The rows come from 5 hidden closed curves, with some noise, and rows from the same curve form a group. Each curve winds through 8 dimensions. The rows are also pushed far along 5 directions, which tell nothing about the answers.
In the rows, 128 means zero.
Some rows, each with its group after it:
[118 146 133 111 150 135 136 119 127 157 131 145 129 120 128 160 141 127
 120 128 139]
firis
[136 149 131 123 144 149 147 117 111 148 118 146 151 129 115 103 139 122
 130 131 151]
vodiv
[131 142  58  75 115 110 159 162 104  89 169  82 132  98  81 171 133 143
  62  57 119]
vodiv
[138 114 177 132  97  55 110  81 178  87 110 158 138 118 222 194 155 132
 131 144 130]
Pazu
[125 128 127 126 114 142 133 115 140 124  91 143 134 148 114 100 111 125
 135 140 131]
firis
[116 126 151 110  96 119 119  98 123 111 102 127 109 154 126 124 110 111
 128 174 111]
Tevun
[182  79 109 144 140 119 153 136 125 100 149 131 195  74 155 102 129 139
 158 104 152]
vodiv
[162 105 118 133 138 108 133 109 135 115 162 112 169 100 141 111 137 127
 115  96 149]
Pazu
[107  91 166 119 119 124 125 110 110 118 104 148 141 109 167 127 141 121
 157 176 128]
firis
[129  91 106 117 110 114 122 138 123 113 141 110 118 118 127 122 123 125
 104 118 123]
Tevun
[135 123 117 106 118 137 122 141 142 129 120 120 101 166 134 136 111 137
 145 154 102]
Pazu
[107 141 143 146 129 132 105 126 123 151 130 130  99 139 147 136 149 117
 113 143 130]
firis
[143  96  99 100 115 140 131 124 157 121 140  92 126 130 107 116 100 121
  99  95 128]
Tevun
[143 123 119 160 152 135 122 144 140 164 144 141 120 132 132  87 136 126
 148 119 135]
Pazu
[133  11 152 148 128  93 132  99 148 110 128 142 183  50 170 130 156 116
 173 156 149]
Tevun
[128 188 133 130 134 153 137 116 132 133 113 128 127 158  87 152 128 127
 137 142 122]
vodiv
[ 96 111 163 136 130 100 133 113 117 132 102 159 146  99 152 164 158 131
 167 185 123]
Pazu
[112 144 132  52  92 111 120 131 127  89 153  74  87 142 127 205 106 131
  80 105  83]
Mav
[132 115 107 100 113 130 157 150 103 102 116 127 146 117 113 139 109 137
 137 131 116]
vodiv
[151 111 124 138 103  83 113 115 164  98 127 133 138 126 174 132 126 136
  99  94 141]
Pazu
[132 139 100  97 129 141 129 134 128  96 125 106 127 150  90 123  88 132
 103 107 124]
vodiv
[104 151 114 135 137 163 152 126 103 172  99 145 130 130  82 112 135 113
 116 149 148]
firis
[122 163 158 119 148  96 128  97 100 117 154 139 139 103 155 179 156 125
 124 136 128]
firis
[123 108 134 148 137 161 112 139 132 124  99 139 125 158 114 102  86 130
 160 167 126]
Tevun
[155 116 118 156 143 107 134 146 119 119 155 133 162  96 135  98 134 138
 124  95 147]
Mav
[137 135 137 130 123 129 120 118 145 133 137 118 124 132 136 113 142 123
  99  96 144]
Mav
[145 104  92  98 123 120 126 142 122  99 158 117 119 129 117  88 123 134
 102  86 139]
vodiv
[140 196 173 167 123  98 101  82 140 136 124 155 114 159 183 126 154 117
 110 127 139]
Tevun
[121 156 115 116 126 146 145 142  88 151 130 123 113 140  92 113 107 118
 123 144 106]
Pazu
[105 168 146 136 133 124 134 139  90 142 118 147 125 122 141 154 134 130
 130 142 118]
Tevun
[148  41 158 143 116 128 139 123 153 114 103 143 168 106 140  85  98 122
 198 171 124]
Mav
[ 85 161 122 113 129 151 153 128 104 151  95 137 123 130  87 142 140 128
 122 142 129]
firis
[ 89 106 156 133 137  90 127 126 121 144 134 152 130  84 165 189 185 133
 147 158 122]
Pazu
[145  51 134  92 134 105 124 115 164  84 139 123 158 103 153 134 126 142
 158 118 128]
Pazu
[128 138 133  92 122  77 118 122 134  94 138 140 125 129 172 171 128 146
 103 111 121]
Mav
[166 168 127 138 133 152 131 133 136 114 134 127 138 160 123 101 127 136
 140 117 131]
vodiv
[126 128 123 146 180 165 145 125 105 192 129 158 148 115  93  95 155 120
 168 174 148]
Mav
[108 132 142 137 113 115 114 113 114 108 114 118 124 128 136 136 109 118
 102 131 125]
firis
[141 121 101  95 119 144 136 149 124 115 141 109 116 137 117 111 111 137
 128 108 112]
Tevun
[153  85  88 125 113 135 118 119 138 105 111 112 143 153 143  60  83 131
 107 128 145]
Mav
[140 124 114 132 154 107 135 160 115 137 177 132 139  87 139 123 158 139
 105  69 149]
Mav
[152 144 130 123 108  96  95  86 149  76 143  97 123 156 180 137 117 130
  86  99 126]
Mav
[117 136 118 102 117 114 112 132 126 104 148 111  97 144 111 135 128 128
  96 106 119]
vodiv
[134  88 136 137 142 160 118 114 150 118 107 126 151 141  96  96 111 124
 150 154 152]
Tevun
[117 108 125  98 136 158 133 127 133 162 129 126 103 134 117 134 131 115
 136 152 125]
firis
[138 136 120 121 146 135 158 138 121 146 139 152 150  96 118 125 159 133
 136 102 151]
Pazu
[111 151 114 103 126 129 132 148 125 145 125 136  94 145 138 162 147 138
 117 129 116]
firis
[123  89 137  93 146 148 138 131 120 124 145 106 146  98 119 145 131 127
 132 130 133]
Tevun
[127 177 115 144 118 125 127 114 130 114 113 135 117 158  86 135 116 122
 121 142 123]
vodiv
[177 129 110 137 140 141  88 131 151  91 161 101 116 168 143  58  98 135
 101  70 148]
firis
[120  88 128  77 119 157 124 141 149 118 124 105 107 145 118 126  98 129
 132 128 111]
vodiv
[145 112 141 118 132 150 125 107 143 135 127 130 114 158 109  96  79 107
 170 165 108]
Pazu
[125 151 118 106  86  71 120 117 134  95 142 112 108 128 165 183 128 131
  68  91 116]
firis
[139  58 111 102 135 161 121 145 148 113 145  90 132 127 107 109 110 130
 133 124 132]
Tevun
[147 106 122  99  67  90 120 141 140  62 129 100 112 146 166 161 102 137
  98 118  96]
vodiv
[125 142  95 142 128 135 146 144 120 136 126 122 133 114 109 129 115 126
 113 105 129]
Tevun
[134 135 120 142 121 154 140 163 122 141 122 124 124 131 117 121 135 134
 143 127 121]
vodiv
[124 126 118 151 128 144 123 136 143 113 103 126 143 134 106 135 123 137
 133 132 140]
Tevun
[117 120 154 104 107 123 106 103 150 119 121 112 109 140 159 153 130 122
 100 122 125]
firis
[177  65  72 129 152 133 124 150 136 108 194  81 147  98 129  77 115 133
 112  63 146]
Mav
[166 104 103 153 138 143 129 157 129 103 155 106 153 111 118 101 116 139
 138  94 136]
vodiv
[125 128 119 109 119 126 124 147 105 116 135 119 116 131 132 116 117 130
 103 116 128]
vodiv
[143 148 136 160 155 149 124 113 130 153 139 133 133 138 111 101 141 120
 162 147 134]
Mav
[137 125 123 116 161 128 140 149  95 133 174 128 145  83 144 108 176 143
 133  79 143]
firis
[114 120 133 124 148  78 128 121 138 126 164 138 138  79 162 209 190 140
 120 108 134]
Pazu
[128 130 122  95  99  69 125  95 142  85 119 116 145 124 190 193 137 145
  86 118 119]
Mav
[126 145 130  87 124  92 101 122 127  76 154 102 109 141 173 201 138 150
  94 112 110]
firis
[134 102 135 145 126 110 112 120 126 116 128 125 142 131 150 105 130 132
 131 145 130]
Pazu
[124 108 153 146 152 179 125  94 129 166 100 153 133 149  94  50 111  98
 177 187 149]
Mav
[158 118 117 118 110 127 135 136 128 116 131 130 124 142 142 100  93 128
 133 126 112]
Pazu
[109 136 112 163 154 128 138 143 129 153 127 141 133 103 106 154 143 128
 144 129 135]
Tevun
[122 160 121 126 138 154 147 123 109 147  98 137 144 144  99 104 128 136
 143 154 132]
Mav
[149  68 127 121 128 112 141 109 148 110 116 156 174  99 163  85 120 129
 148 121 160]
vodiv
[156 139 118 179 169 132 146 121 107 158 170 124 179  82 115  95 178 127
 129  96 166]
Mav
[133 177 144 134 141  92 111 103 138 132 158 118 108 152 150 177 136 130
 117 138 102]
Pazu
[134 112  88 123 137 164 147 149  92 145 144 110 137 113  69  55 126 118
 121 108 144]
Tevun
[131 152 138 115 128 106 126 128 126 116 143 138 125 124 156 159 147 138
 128 116 119]
Tevun
[159 131 110 176 137 108 110 133 152 118 119 155 137 151 160  86 123 142
 135 121 149]
Mav
[140 107 118  94 110 135 125 143 140 110 122 127 105 155 119  91  84 123
 126 115 121]
Pazu
[154 136  83  83 127 127 125 143 136 110 165 100 104 153 125 130 124 138
  87  78 125]
firis

New rows, each followed by its group:
[122 143 110 137 105 116 127 137 136 102 115 112 129 134 123 164 121 139
  96 114 123]
Tevun
[ 82 212 171 122 135  91 148  92  99 156 108 160 137 118 148 228 192 134
 131 173 113]
Mav
[127 125 131 107 101 118 123 123 129 111 125 116 104 138 148 150 113 123
 130 138  99]
Tevun
[112 117 113 143 157 146 142 159 101 156 141 128 149  88 103 129 146 131
 117 112 152]
Tevun
[137 113 128 136 125 134 123 109 148 120 129 120 129 133 113 125 141 119
 144 142 133]
Tevun
[148 159 130 132 130 138 129 105 140 119 128 124 137 146 120 114 125 124
 128 114 134]
Tevun
[141  61 123 159 138 117 134 128 139 133 120 147 157  95 136  93 120 121
 150 139 149]
Mav
[132 112 145 141 110 106 129 116 117 112 119 143 135 112 156 125 135 121
 159 154 119]
Tevun
[162 112  98 127 133 111 113 138 143 113 158 127 120 131 161 115 136 142
 128 101 132]
firis
[165 116 118 149 154 123 122 110 121 100 132 145 166 128 145  82 123 134
 149 135 157]
firis
[104 139 147 140 169 113 154 148  78 158 149 157 163  51 151 175 182 137
 153 128 135]
Tevun
[134 122 138 148 133 136 122  91 145 133 117 122 143 132 128 125 128 117
 156 161 128]
Mav
[164 100  88 128 113 151 116 164 144  95 145  86 130 148 131  95  97 145
  89  69 142]
Tevun
[123 131 143 146 133 136 133 128 126 124 118 132 146 113 110 117 146 130
 151 122 136]
vodiv
[110  58 134 110 121 137 139 107 151 125 110 116 146  98 107 151 117 113
 143 158 129]
Tevun
[103 122 128 101 162 137 146 142  97 149 144 128 146  81 126 158 158 131
 114 113 147]
firis
[139 161 110 163 183 195 133 147 105 181 133 146 139 141  83  51 138 125
 125 108 173]
firis
[134  79 116 163 156 141 123 156 124 121 129 142 153 106 119  90 130 138
 169 141 147]
Tevun
[125 148 100 122 166 135 146 150 112 166 169 107 128 106 105 157 154 142
 130 121 114]
Pazu
[127 151 109 103 123 170 129 160 135 128 117 100 113 164 100 126 107 143
  97 101 130]
Tevun
[152 121 110  93 106 123 128 145 116 102 144 104 113 146 135 113 100 126
 103 113 117]
Pazu
[126 156 132 103 136 135 116 126 122 119 126 133 113 159 139 139 143 141
 131 136 124]
firis
[129 157  98 144 127 119 112 134 138 125 114 134 112 162 127 113 108 135
  90 109 138]
Mav
[111 108 156 118 132 125 130 102 156 146 107 142 137 125 134 154 142 127
 160 167 124]
Pazu
[ 93 119 156 114 172 153 148 124 102 166 142 133 150  79 103 171 173 120
 152 158 137]
Tevun
[136 212 127 150 154 102 121 105 106 141 147 143 134 139 166 146 188 146
 104 116 143]
Mav
[118  95 156 122 150 154 145 116  99 155 129 137 156  86 120 105 148 111
 165 159 138]
Tevun
[171 123  91 147 130 149 152 153 129 124 131 124 162 118 124  96 120 135
 129  97 147]
vodiv
[137 111 153 146 111 106  92  92 156 102 107 153 108 167 150  87 112 110
 149 159 129]
vodiv
[129 149 112 130 125 101 123 139 126 107 140 134 115 133 141 167 131 135
 109 118 121]
Pazu
[157  87 126 126 146 127 110 124 144 120 156 117 129 139 146  98 118 136
 162 143 115]
Pazu
[139 122 110 118 124 107 129 107 141 106 135 109 141 123 139 161 122 136
 114 126 121]
Mav
[163 160 146 214 145 148 120 121 128 135 111 154 157 140 134  77 129 122
 173 152 149]
vodiv
[131 108 153 105 113 122 113 132 127  94 119 130 121 143 150 122 103 136
 144 141 111]
vodiv
[117 144 133 133 121 111 124 149 105 105 114 139 138 134 137 129 136 146
 110 125 134]
Tevun
[116 121 132 103 141 128 139 146 100 136 165 111 141  77 146 132 172 139
 108  74 141]
firis
[110 134 152 124 141 125 145 112 123 163 134 147 126 100 114 138 139 109
 143 140 126]
Pazu
[ 86 184 138 108 129 164 120 103 103 169 104 129  84 176 106 135 130 111
 123 179 110]
Mav
[132  69  99  87  91  92 117 126 143  86 142  83 114 120 168 178  98 134
 100 125  94]
Mav
[128 175 140 162 119 131 109 104 144 116  77 161 122 190 108  79  95 125
 135 158 138]
Tevun
[174 101 121 119 146 109 125 115 141 110 174 117 146 114 145 111 107 126
 146 108 125]
Pazu
[141 113 111 141 130 131 140 125 131 131 130 114 148 118 107 113 118 121
 120 127 137]
Mav
[134 129 160 141 131 149 116 119 133 124 121 124 133 138 136 113 124 126
 141 134 135]
vodiv
[134  65 135 136 142 176 140 115 140 167 106 143 137 124  78  26  80  96
 190 163 136]
Pazu
[119 132 129 154 143 139 127 116 112 148 109 154 130 130 109  81 120 110
 138 155 147]
vodiv
[157  84 123 105 122 101 107 129 160  92 147 107 122 145 173 137 110 144
 144 135 106]
Pazu
[137 124 120 146 105  95 129 121 127  96 127 123 147 108 151 152 126 133
 116 113 126]
Tevun
[116  62 132  78 111 110 132 115 133  93 122 101 142 107 137 179 122 130
 137 163 106]
Pazu
[126 132 122 115 131 128 142 117 106 119 113 131 148 124 121 122 118 134
 139 153 121]
Mav
[153 110 156 163  85 113 109 109 175  95  86 133 134 166 147  97  89 128
 150 155 117]
Mav
[119 128 161 129 104  77 105 100 161  92 122 134 121 128 171 181 145 132
 121 129 121]
vodiv
[143  85 114  94 114  91 128 136 124  77 143 108 153 109 157 138 123 151
 116 107 120]
Pazu
[145 120  94  77 100 132 130 126 116  78 129  81 129 159 124 113  85 142
  96 114 107]
Mav
[134 145 115 107 108 124 131 157 127  98 139 111 105 142 117 157 123 143
 127 113 101]
vodiv
[143 164 135 149 114 134 118 135 144 118 124 117 113 158 142 160 124 135
 127 127 114]
vodiv
[153 167 136 143 133 119 127 106 146 105 134 130 144 135 129 157 137 135
 134 117 132]
vodiv
[116 148 111 166 132 143 117 123 136 151 112 135 116 143 112 108 139 124
 120 131 141]
firis
[172  55  99  69 103  90 136 121 146  56 143  93 173 105 185 129 107 157
 116  91 121]
Mav
[119 112  93  81 125 159 137 166 106 113 158  78 115 119  68 115 116 133
  98  84 119]
vodiv
[139 183 144 152 113 111 113 123 150  92 102 138 129 167 153 143 113 145
 120 114 127]
vodiv
[128 138 118 119 101  99  98  88 151 104 102 121 112 183 169 142 101 126
  88 153 121]
Mav
[125 122 126 109 144 155 143 148 100 148 133 134 132 116 123 124 129 132
 148 139 125]
vodiv
[164  74 139 173 107  85 117 112 152  93 134 127 174  88 184 105 133 129
 142 108 144]
Mav
[137 119 149 121 134 118 127 118 118 134 147 129 138 107 164 123 150 124
 124 113 138]
Tevun
[125 126 135 113 120  90 124 125 101  95 140 129 145 102 179 139 162 142
 106 106 132]
firis
[140 156  99 160 131 124 146 135 121 135 122 149 143 120 109 111 142 131
 129 115 147]
vodiv
[110 156 108 149 155 141 138 127 101 159 114 148 140 126  95 111 130 124
 132 150 139]
Mav
[115 167 110 103 138 108 154 156 115 167 163 123 103 107 127 188 146 137
 114  98  99]
Pazu
[154 142 123 142 140 112 112 121 135 102 124 153 142 157 151  79 107 140
 129 115 145]
Mav
[179 185 141 185 145  92 107  97 172 132 151 160 133 147 171 111 151 126
 124  90 155]
Pazu
[158 121 142 144 156  90  94 112 132  88 167 131 144 114 194 135 156 147
 136 106 144]
firis
[ 90 103 146 103 126 147 150 112 107 148 118 113 128  90  97 201 149 107
 155 183 105]
Tevun
[125 130 107  98 161 148 138 150 114 129 169  94 136 105  96 157 149 140
  93  87 141]
Tevun
[128 126 101 139 147 120 136 139 133 142 125 139 135 124 128 139 133 141
 139 141 128]
Mav
[146 111 116 129 127 104 119 115 150 105 131 123 134 138 155 146 115 140
 142 146 120]
Mav
[128 195 121 161 171 144 127 150 108 179 141 158 108 148 102 113 159 139
 158 140 120]
Pazu
[121 138 143 123 152 141 140 121 114 134 120 142 143 114 110 144 128 128
 162 147 129]
vodiv
[136  89 117 115 124 132 132 141 144 142 142 106 126 118 133 134 136 131
 137 134 120]
Mav
[163 184  63 152 137 137 116 166 123 120 151 113 117 174 104  72  99 142
  56  52 155]
firis
[135 123 120 122 104 120 112 121 150 118 119 135 102 161 135 107 121 120
 118 131 127]
vodiv
[128 120 170 127 122 116 133 112 130 114 118 144 134 114 147 170 142 125
 185 174 103]
vodiv
[120 155 123 122 115 129 126 131 130 108  96 133 132 162 102 106  98 138
 113 126 135]
Tevun
